The rows of a group lie close to one hidden flat surface of 11 dimensions, which passes through zero. Surfaces can cross.
In the rows, 128 means zero.
Known rows, each followed by its group:
[129 162  79 151 173 100 120 126  90 185 151 157 130 130 198  93  62 127
 116  73 105 147] : (3)
[140 131  91 137 160 119 121 145 129 146 135 124 128 130 149 109 130 126
 147 119 112 130] : (1)
[135 127  97 133 157  90 120 182 133 117 128  86 147 153 104 123 116 110
 144 138 150 134] : (0)
[203 132 122 144  90 103 129 159 153 148  77  93 123 117 127 117 149 105
 138 103 143 143] : (2)
[152 184 161 105 110 192 122 106 147 144 136 116 111 149 143 135 131 115
 100 120 131 108] : (4)
[148 118 118 178 154  81 141 161 118 151 158 132 168  91 134 105 158 118
 157 114  66 155] : (2)
[117 116 152 154  71  96 123 113 120  69  65 159 153 119 124 143 132 198
 165 123 181  74] : (0)
[128 124 102 110 128 176  93  74 164 181 112 122 119 132 109 136 126 170
 111 134 157 123] : (1)
[118 136 139 153 163 121 136 169 148 124 149  97 137 139 134 103 146  95
 141 117 118 126] : (6)
[188 157 124 124 115 101 162 215  99 134 114 155 147 132 103 100 127  67
 127  90 109 157] : (2)
[149 102 130 138 122 117 138 138 116 171  73 106 136 119 119 131 184  78
 171 107 165  96] : (5)
[122 129 131 132 164 113 137 123 119 143 125  73 125 152 157 144 151 115
 134 136 164 109] : (5)
[109 191 132 126 153 156 149 118 112 182 146 160 131 188 171  85  97 126
  97  65 138 141] : (5)
[145 101 112 115 120 141 111 150 143  88  83 144 134 143  96 116 117 142
 179 142 137 113] : (6)
[ 99 105 145 156 149 103  80 110 147 128 136  51 137 111 131 155 129 127
 141 153 160  81] : (0)
[110 148  89 111 146 179 127 105 147 138 138 144  90 145 163 112 132 155
 124 115 108 132] : (3)
[ 88 137 152 146 147 110  83 110 121 118 152 142 178 118 115 121  86 140
 170 114 131  80] : (2)
[114 128 115 163 123 104 121 131 168 128 102  90 130 129 152 102 142 140
 142 103 126 141] : (4)
[143 134 111 135 117  81 140 140  77 117 103 162 122 117 175 123  69 129
 128 102 140 136] : (4)
[138 121 101 153 157 127 153 145 125 166 127 128 116 113 151 110 173 117
 136 123 109 140] : (1)
[ 95  83 139 140 142  94 130 153 117 135 168 154 154  92  69 111 134  96
 135 132  82 159] : (1)
[110 111 161 114 114 136 165 117  74 138 130 161  88  94 141 157 131 106
  64 131 150 118] : (6)
[ 99 129 161 177 165  75 120 182 104  93 197 108 147  64 157 119 102  60
 127 123  72 103] : (5)
[168 158 109 115 109 129 129 143 163  73 129 122 132 171 133 120 126 160
 177 147  79 167] : (1)
[148 112  99  96 127 142  84 127 126 128 127 150 142 116  84 126  83 112
 174 140 111 127] : (5)
[152 108 114 126 153 141 118 118 152 195 138  77 106 118 141 127 156  85
 115 129 116 152] : (0)
[126 107 154 167 102 116 101  92 128 134 112 154 141  85 150 124 114 127
 189 110 110  86] : (3)
[ 83 141 152 136 143 149  94  93 135 154 122 117 154 163 134 111  97 143
 144  93 160  90] : (3)
[139 156 109 134 149  92  96 134 151 143 136  75 166 160 117 133  90 150
 113 138 146 144] : (3)
[120  97 121 121 123 122  54 103 182 125 138  79 154  93  71 149 102 149
 140 171 128 121] : (0)
[130 106 114 138 136 135 155 108 109 154 102 143 103 112 155 132 173 141
 129 131 143 117] : (1)
[176 147  69 105  96 100 136 165 126  84  86 133 124 174 130 124  92 168
 141 133 148 171] : (4)
[182 155 126  73 122 164 142 158  99 103 150 167 122 146  96 151 112 113
 128 160 109 137] : (4)
[126 114 152 139 124 165 149 102 137 133 128 155 108 108 151 127 193 135
 150 139  97 113] : (4)
[165 107  98 136  98 107 109 116 115 155  72 158 148 106 113 117 109 142
 175 105 145 129] : (0)
[143 155 112 118 173 118  89 159 141 129 142  50 147 169 150 135  92  79
 167 123 139 102] : (5)
[152 121 128 109  88 158 139 119 128 105  86 176 114 135 124 120 148 146
 163 124 119 124] : (1)
[123 130 130 129 140 140 158 139 113 122 123 129 109 151 158 119 136 109
 120 115 139 125] : (2)
[110 112 131 116 138 167 138 128 177 118 149 104 117 143  86 132 195 140
 120 164 106 146] : (4)
[133 134 151 116  84 138 134 144 144  95  82 153 149 142  80 112 152 155
 142 113 160 105] : (0)
[170 159 126 140  90 103 123 169 147  96 121 130 139 118 110 107  98 135
 109 111 114 147] : (5)
[104 124 139 133 150 106 122 121 112 142 110  78 150 157 114 160 137 149
 109 144 212  89] : (4)
[ 86 103 147 166 163 100 138 151 120 105 133 126 173 156 128 110 156 121
 201 129 121 104] : (3)
[119 135 138 157 138 120  93 111 175 150 136  79 146 116 145 106 129 127
 144 108 119 107] : (4)
[158 123  98 110 133 122 128 121 100 119 131 121 116 129 156 158 103 135
 149 156 125 137] : (5)
[152 146  97 123 129 133 102 124 173 111 144  91 122 135 127 142 131 168
 136 170  99 155] : (1)
[144 108 151 110  99 164 147 160 166 109  94 116 127 139  51 127 197  97
 129 143 146 121] : (3)
[134 152 131 148 145 103 117 162 144 136 148  99 154 128 127 103 127  94
 136 105 107 132] : (2)
[169 124 147 114 106 167 134 153 182  87 100  90  91 139 108 132 160 120
 115 161 134 117] : (6)
[ 90 135 146 136 138 115 133 158 108  82 164 121 144 117 131 140 144  96
 149 122 106 107] : (6)
[105 113 138 135 141 156 124 141 154 122 144 129 138 124 100 102 161 104
 161 121 100 116] : (6)
[157 169 209 133  98 135 125 109 159  86 179  81 143 144 149 162 122 127
 118 162  91 120] : (3)
[161 126  93 131 124  70 131 191  94 102 114 111 110  87 146 140  92  92
 110 126 137 132] : (3)
[149 140 137 109 112 112 154 188 147 108 109 108 155 163  61 114 151 105
 116 125 152 157] : (1)
[138 147 123 118 134 178  89 156 176 145 144  91  95 115 129  80  80  41
 126  90  88 126] : (2)
[181 127 137 108  76 128 115 150 145  86 113 115 121  99  90 154 129 121
 116 159 130 128] : (2)
[118 118 120 130 160 146 104 102 141 204 139 140 152 121 110  88 127 103
 154  99 114 130] : (5)
[117 121 127 142 160 138 138 154 109 117 177 141  97  75 160 134 139  88
 120 142  75 118] : (1)
[112 118 134 135 142 106 116 138 117 118 160 111 128  93 138 146 101 100
 118 146 116 124] : (0)
[112  94 142 131 127 142 127 126 134 147 136 163 142 102  76 106 146 101
 158 121 100 130] : (3)
[123 179  83 102 139 135 110 138 173 136 145  89 177 198  90 113 155 178
 158 125 118 171] : (6)
[ 94 135 146 145 157 109 114 119 107 133 176 141 150 102 145 132  95 123
 124 118 109 106] : (2)
[111 129 110 135 147 139 130  91 145 139 100 108 123 184 164 120 123 182
 136 141 174 115] : (6)
[148 162 150 109  97 148  95 116 159  68 155  88 104 113 157 169  96 148
 116 161 104 123] : (5)
[121  84 115 140 124 101 119 118  85 122 102 167 131  89 135 136 108 128
 166 135 137 115] : (0)
[129 104 148 174 142 108 146 134 121 149 104 121 124 113 170 104 163 102
 152 101 129 102] : (6)
[105  73 139 148 128  93 170 132  54 165  84 180 132 102 119 126 157  99
 132  96 176 111] : (4)
[137 136 111  91 133 172 109 112 149 172 150 123 115 138  99 123  95 104
  98 127 127 156] : (0)
[188 186 132 112 107 141 119 160 161 125 149 143 177 145  74 107 139 133
 139 117  78 155] : (2)
[129 111 134 120 125 115 123 136 141 119 146 102 121 103  96 149 141 132
  85 166 125 150] : (5)
[132 112 142 139 133 131 159 119 115 143 155 170 131 108 135 114 153 121
 144 133  68 159] : (3)
[203 137  84 119 113 138 129 162 150 111 124 118  95 100 135 132 164 129
 143 164  75 158] : (1)
[111  83 113 108 136 117 148 142  55 142 139 213 112  71  98 138 100  88
 111 134 117 140] : (1)
[124 130 144 126 130 123 160 148 115  85 139 140 134 164 132 136 139 135
 142 152 115 139] : (3)
[136 153 130 146 148  95 162 180 104 116 139 109 128 149 159 124 128  91
 122 113 128 129] : (2)
[127 122 116  96 148 138 136 149  94 131 144 150 122 133 116 135 100  91
 120 136 127 141] : (5)
[119 156 145 125  90 139 103  56 124 119 114 145 113 124 174 163  88 213
 108 135 161 105] : (0)
[152 122 124 106 111 137 162 141  79 145 131 206 115 119 114 118 107  96
 104 110 112 162] : (3)
[121 124 103 145 135 120 140  97 131 150 137 145 141 134 153 123 167 174
 148 131 101 154] : (6)
[129 138 146 147 130 115 146 130 124 154 139 122 134 119 134 124 145 118
 110 113 128 124] : (2)
[134 129 134 128 151 106 165 155  94  82 163 109 110 138 160 177 159 134
 114 182 124 127] : (4)
[143  78 112 126 128  92 121 160  78 157  73 147 138  94  82 118 109  51
 172  94 166 104] : (0)
[160 111 122  97  85 132  55  74 158 147 123 117 134  72  59 171  73 162
 104 169 139 130] : (4)
[101 139 121 155 128  89  93 162 169  88 125  69 144 132 137 100  92 105
 139  89 129 121] : (4)
[118 117 114 129 147 139 115 106 106 128 164 135 107 109 179 142  96 106
 153 146  91 120] : (0)
[109 111 125 123 135 143 130 102 109 117 112 144 109 143 151 136 103 150
 131 139 164 104] : (6)
[116 126 135  90 115 154 131 140 118  85 111 137 111 159 107 144 121 116
 132 145 168 100] : (5)
[125  97  92 113 150 124 146 160 136 123 100  99 104 166 101 118 148 113
 118 147 168 154] : (2)
[116 112 152 115  97 128 140 130 125 112 116 168 155 148  68 105 126 117
 142 117 135 145] : (1)
[122  96  90 131 164 133 160 111 138 151 130 133 121 155 130 113 172 180
 125 162 118 179] : (6)
[ 87 174 137 111 116 118  81 100 161 117 145  71 185 153  83 160 141 162
 130 127 158 112] : (6)

New rows. What belongs after each?
[122 108 113  93 141 121 153 161  87 108 115 131 103 147 112 149 116  92
 112 141 169 136] : (0)
[103 136 105 125 156  95 118 126 111 137 167 126 162 129 113 132 103 138
 128 129 112 149] : (6)
[ 74 142  90 120 179 145 131 128 116 152 145 119 105 145 164 115 119 129
  88 106 151 127] : (3)
[166  96  91 132 151  62 122 157 125 139 107  50 150 126 118 160 155 115
 163 163 164 139] : (5)
[ 82  99  81  93 136 189 109  91 135 188  81 191 115 134  93  81 141 141
 148  83 167 116] : (3)
[124 153 166 155 143 119 144 126 135 120 124  93 159 185 153 120 147 135
 154 116 139 109] : (3)
[122 128 122 113 100 130 163 156  84  92 118 186  94 125 137 117  92 100
 100 101 121 142] : (4)
[125  72  96 103 144 156  96  80 113 189 131 166 135  88  95 132 124 109
 193 140 109 126] : (5)
[137  93 114  87 114 118 136 152  97 133  74 137 132 143  65 145 140 108
 140 132 204 121] : (5)
[121 116  91  86 146 171 106 112 123 151 144 156 115 138 108 125  79 128
 131 141 111 146] : (0)
[126 101 131 117 115 149 142 132 115 120  56 133 116 153 140 123 153 103
 184 101 187  78] : (0)
[116 120 128 136 125 140 132 104 137 159 115 114 113 111 148 131 163 135
 115 118 137 124] : (3)
[111 126 113 155 176  89 134 156 113 124 113 101 138 180 172 114  87 136
 140 123 175 107] : (6)
[126 164  96 110 162 139 143 184 114 109 102 114 122 194 140 116 133 110
 132 117 181  99] : (1)
[118 115 167 165 117  77 113  87 140 160 158  97 157  86 118 144 127 138
  90 145 111 168] : (1)
[102 146 125 120 124 138 105 121 138 104 106 166 152 165 108  97  82 159
 143 101 157 115] : (5)
[160 149 123 114  97 146 121 129 163  71 134 140 131 164 125 123 117 159
 166 154  74 158] : (1)
[137  93 157 106 104  93 147  93  76 174 111 184 174 147  62 143  98 151
 114 139 176 158] : (3)
[180 151 132 109  78 102 157 129  89 153 118 180 133 136 136 125  79 126
 101  97 120 182] : (1)
[174  88  93 134 144 107 118 143 142 158 112 118 119 117 102 110  88 126
 101 162 135 168] : (6)
[174 137 148 110  89 138 167 104 109 147 108 155 114 147 137 150 143 156
  99 137 132 156] : (3)
[183 128 127 131 124 143 119 101 142 165 137 133 129 102 138 139 156 141
 139 149  88 143] : (4)
[151 121 100 135 144 127 145  99  95 171 164 160  92 102 190 131 112 126
 118 136  68 178] : (0)
[108 141 153 137 116 125 126 110 138 113 116 119 136 139 123 139 135 160
 121 124 160 101] : (0)
[124  95 129 168 151 116  98 148 133 153 151 114 117  53 165  88  99  37
 160  97  69 104] : (2)
[110 196 171 110  88 135 128 131  89 103 143 128 149 126 147 157 127 100
 134  73 134  92] : (6)
[140 155 162 138 135 108 136 146  84 171 137 129 142 115 142 132  96  71
  95  93 147 101] : (4)
[ 82  74 113 167 196 121 162 123 144 152 136 113 113 149 144 108 174 150
 123 162 133 146] : (6)
[148 108 133 123 122 151 127 120 134 161 116 166 109 106 119 108 119 102
 115 117 112 138] : (6)
[119 139 135  98 120 163  69  85 177 111 149  91 116 128 113 143  80 140
 110 149 125 115] : (2)
[133 126 140 112 100 153 130  95 103 140  97 128  83 111 155 168 126 145
  85 144 190 100] : (1)
[146 124 154 100  99 194  95 114 163  82 136 126  79 117 117 150  81 127
 105 175 117 107] : (6)
[133 126 110 122 154  92 115 176 123 115 150  93 134 127 110 131  72  94
 109 130 126 140] : (2)
[110  93 101 125 153 118 140 165 122 106 111 130 124 144 107 108 136  95
 158 121 137 130] : (2)
[162 187 151 153  90 111 147 151 122 122 107 143 139 145 166 108 129 126
 115  76 130 117] : (0)
[ 74  86 131 113 159 129  94  96  98 119 154 113 112 102 129 164  80 108
 128 163 151  92] : (0)
[141 166 123 118 131  94 133 148  98  71 163 147 162 137 128 157 102 180
 135 155 112 139] : (2)
[119 160 162 160 104 104 138 115 133  92 103 105 129 141 174 149 144 188
 110 127 168  98] : (0)
[119 118 139 134 108 136 123 118 147 125 117 158 136 107 105 107 134 148
 124 116 124 124] : (5)
[ 91 113 117 161 159 142 151 148 135 191 134 103  90  65 143 110 191  78
  71  94 125 121] : (3)
[115 128 131 134 154 111 183 139  72 142 122 155 122 154 156 130 154 114
 134 120 161 114] : (4)
[121 141 138 170 135 115 169 151 148 106 131 126 137 140 158 104 174 150
 125 115 120 140] : (5)
[129 119 117 100  94 156 141 133 119 112 101 214 146 135  75  98 133 141
 155 111 127 138] : (0)
[ 92 112 149 138 128 141 110  91 169 144 140 107 144 134  92 126 153 156
 125 141 128 127] : (1)
[125 160 150 139 112 100 116 126 119 108 154  94 135 107 170 168 105 131
 101 129 142 106] : (6)
[144 100 172 104  88 153 158  88 117 126  94 198 148 151  92 134 156 160
 166 146 144 134] : (3)
[ 92 130 133 134 148 144 121 131 165 120 150 108 134 145 112 102 129 117
 127 117 109 132] : (4)
[114 141 141 125 168 159 133 134 107 123 184 111 104 147 182 136 125  73
 139 133  96 119] : (5)
[190 112 117 130 155 124 143 112 108 199 130 145 158 120 105 155 196 157
 163 172 122 127] : (4)
[ 79  75 115 161 152  99 127 135  94 160 103 137 129  79 123 113 143 101
 138  98 159  89] : (3)
[ 70  86 107 125 136 133 134  80 126 108 125 171 125 131 118 137 145 204
 137 172 137 140] : (5)
[152 113  82 125 165 159 143 143 133 130 111 178 107 185 147  69  88 139
 161 137 104 153] : (6)
[122 114 108 119 116 123 143  85 130 121 124 134 124 164 148 140 134 200
 125 156 140 169] : (1)
[106 140 138 128 137 144 131 130 143  95 139 102 133 158 132 133 169 136
 146 133 126 118] : (6)
[102 141 139 116 137 145 140 130 117 144 130 167 152 160  97 109 126 127
 130 106 136 124] : (2)
[101 115 109 149 137 109 169 142 125 117 118 131 111 150 164 106 154 142
 125 120 127 155] : (4)
[135 148 126 121 130 153 113  87 170 177 120 127 158 181 100  93 136 157
 142 119 129 150] : (3)
[122 150 156 136 113 138 147 151 144 104 110 137 131 142 129 100 141 119
 117  92 144 103] : (5)
[128 129 161 143 100 122 150 127 123 135 129 148 112  91 119 128 140 128
  60 110 131 135] : (5)
[122 188 158 147 142 106 122 127 116  90 197 133 168 138 160 145 106 164
 133 135  76 112] : (2)
[116 143 153 136 131 125  97  86 158 162 120  77 169 172 116 128 116 161
 126 123 173 117] : (3)
[161 169  99 112 155 140 145 151  87 128 124 159 126 175 189 110  82  98
 174  94 115 131] : (5)
[ 84 112 116 124 119 110 136 114 137 107 107 109 112 151 136 136 116 164
  92 127 175 135] : (4)
[124 140 134 110 137 174  94 122 164 121 110 100 133 164 124 121 137 110
 198 120 128  81] : (5)
[158 181 101 140 157 140 110 163 151 157  98  73 127 171 177 109 137 112
 144  87 162  87] : (1)
[179 150 141 139  98 121 154 120 102 138 130 163 120 127 177 127 127 124
 129 110  99 146] : (3)
[159 128 133 115  87 127 118 124 123 117  88 154 145 128 101 128 124 142
 154 123 150 112] : (2)
[134 105 117 117 143 135 158 146 129 157 114 142 114 148 102 108 144 116
 113 128 145 155] : (6)
[176 106 106 141 135 137 138 127 141 143 115 151  95 124 159 103 101 132
 121 141 105 154] : (6)
[165 109  82  89 145 117 142 143  70 161 121 135 114 150 136 154 112  86
 150 146 146 146] : (5)
[103 128 185 144 125 119 119 138 105 142 144 143 160 111 102 111 105  63
 142  94 127  89] : (3)
[118 118 126  99 132 155 138 142 160 130 113 123 150 178  55 114 166 140
 132 144 148 147] : (3)
[ 77 140 125 151 164 133  71 140 222 113 181  39 155 136 109 106 123 123
 119 135  93 142] : (4)
[118 114 137 124 142 137 160  94  68 175 125 186 120 126 147 141 147 129
 119 126 147 118] : (4)
[119 136 140 137 150  82 125 157 126 148 178  99 155 112  95 125 104  94
  81 128 119 160] : (1)
[135 144  95 152 147 103 144 181 120  95  95 103 118 144 185 117 141 109
 159 103 141 107] : (3)
[119 107 153 138 108 120 142 137 124 104 107 139 121 101 106 134 154 128
 125 131 144 113] : (5)
[105 155 137 126 158 128 135 153  98  99 136 106 113 155 169 139 103 104
 105 111 163  82] : (1)
[171 151 131  97 114 176 159 136 108 113  94 135  87 171 175 141 165  90
 173 119 133 103] : (5)
[152 124 136 133 103  99 134 144 147 102  99  90 143 148 105 139 158 144
 133 147 141 151] : (1)
[109 115  99 110 126 125 115  88 127 120 146 165 127 132 100 139  89 197
  96 155 128 164] : (5)
[195 138 127 146  82  75 124 129 109 126 111 122 140  96 161 141  98 142
 142 127 109 155] : (1)
[154 130 121 119 141 137 110 160 148 121 146  62  88  86 118 165 149 101
  72 167 130 115] : (1)
[101 132 138 146 141 108 104 112 117 157 150 123 138 109 139 124  74 106
  89 105 135 124] : (4)
[189 129 105  88  87 159  89  95 144 145  75 118 124 137 117 148 116 137
 176 131 140 111] : (5)
[116 109 131 134 143 137 111 145 147 112 144 107 104 108 128 119 120  92
 143 138 102 118] : (2)
[126 101 110  71 128 154 105  95 130 122 122 112 109 139  97 177 116 136
 130 179 166 130] : (5)
[120 125 126 126 117 113 126 178 141  80  78 116 143 155  89 108 123 103
 154  98 181 102] : (4)
[203 200 151 130  82 106  96 153 160  67 131 106 181 138 108 156 119 172
 169 142 103 110] : (2)
[111 148 136 137 134 109  91 141 179  97 157  89 177 135  72 123 113 161
 113 147 127 135] : (0)
[117 123 105 127 138 118 141 127 117 151 120 109 103 113 146 142 142 139
  79 131 157 146] : (3)
[147 125 140  98  77 182 100 128 177  81 109 153 127 119  78 119 135 142
 154 144 108 111] : (5)
[198 129 160 125  71  87 141 138 102 137  89 164 159 122  96 129 126 116
 158 118 134 146] : (3)
[116  98 143 194  87  64 131  90 119 140  79  98 107  65 197 137 145 150
 119  96 152 116] : (4)
[107  97 158 146 119 118 119 126 138  97 129 117 128  87 105 141 151 128
 136 145 127 100] : (5)
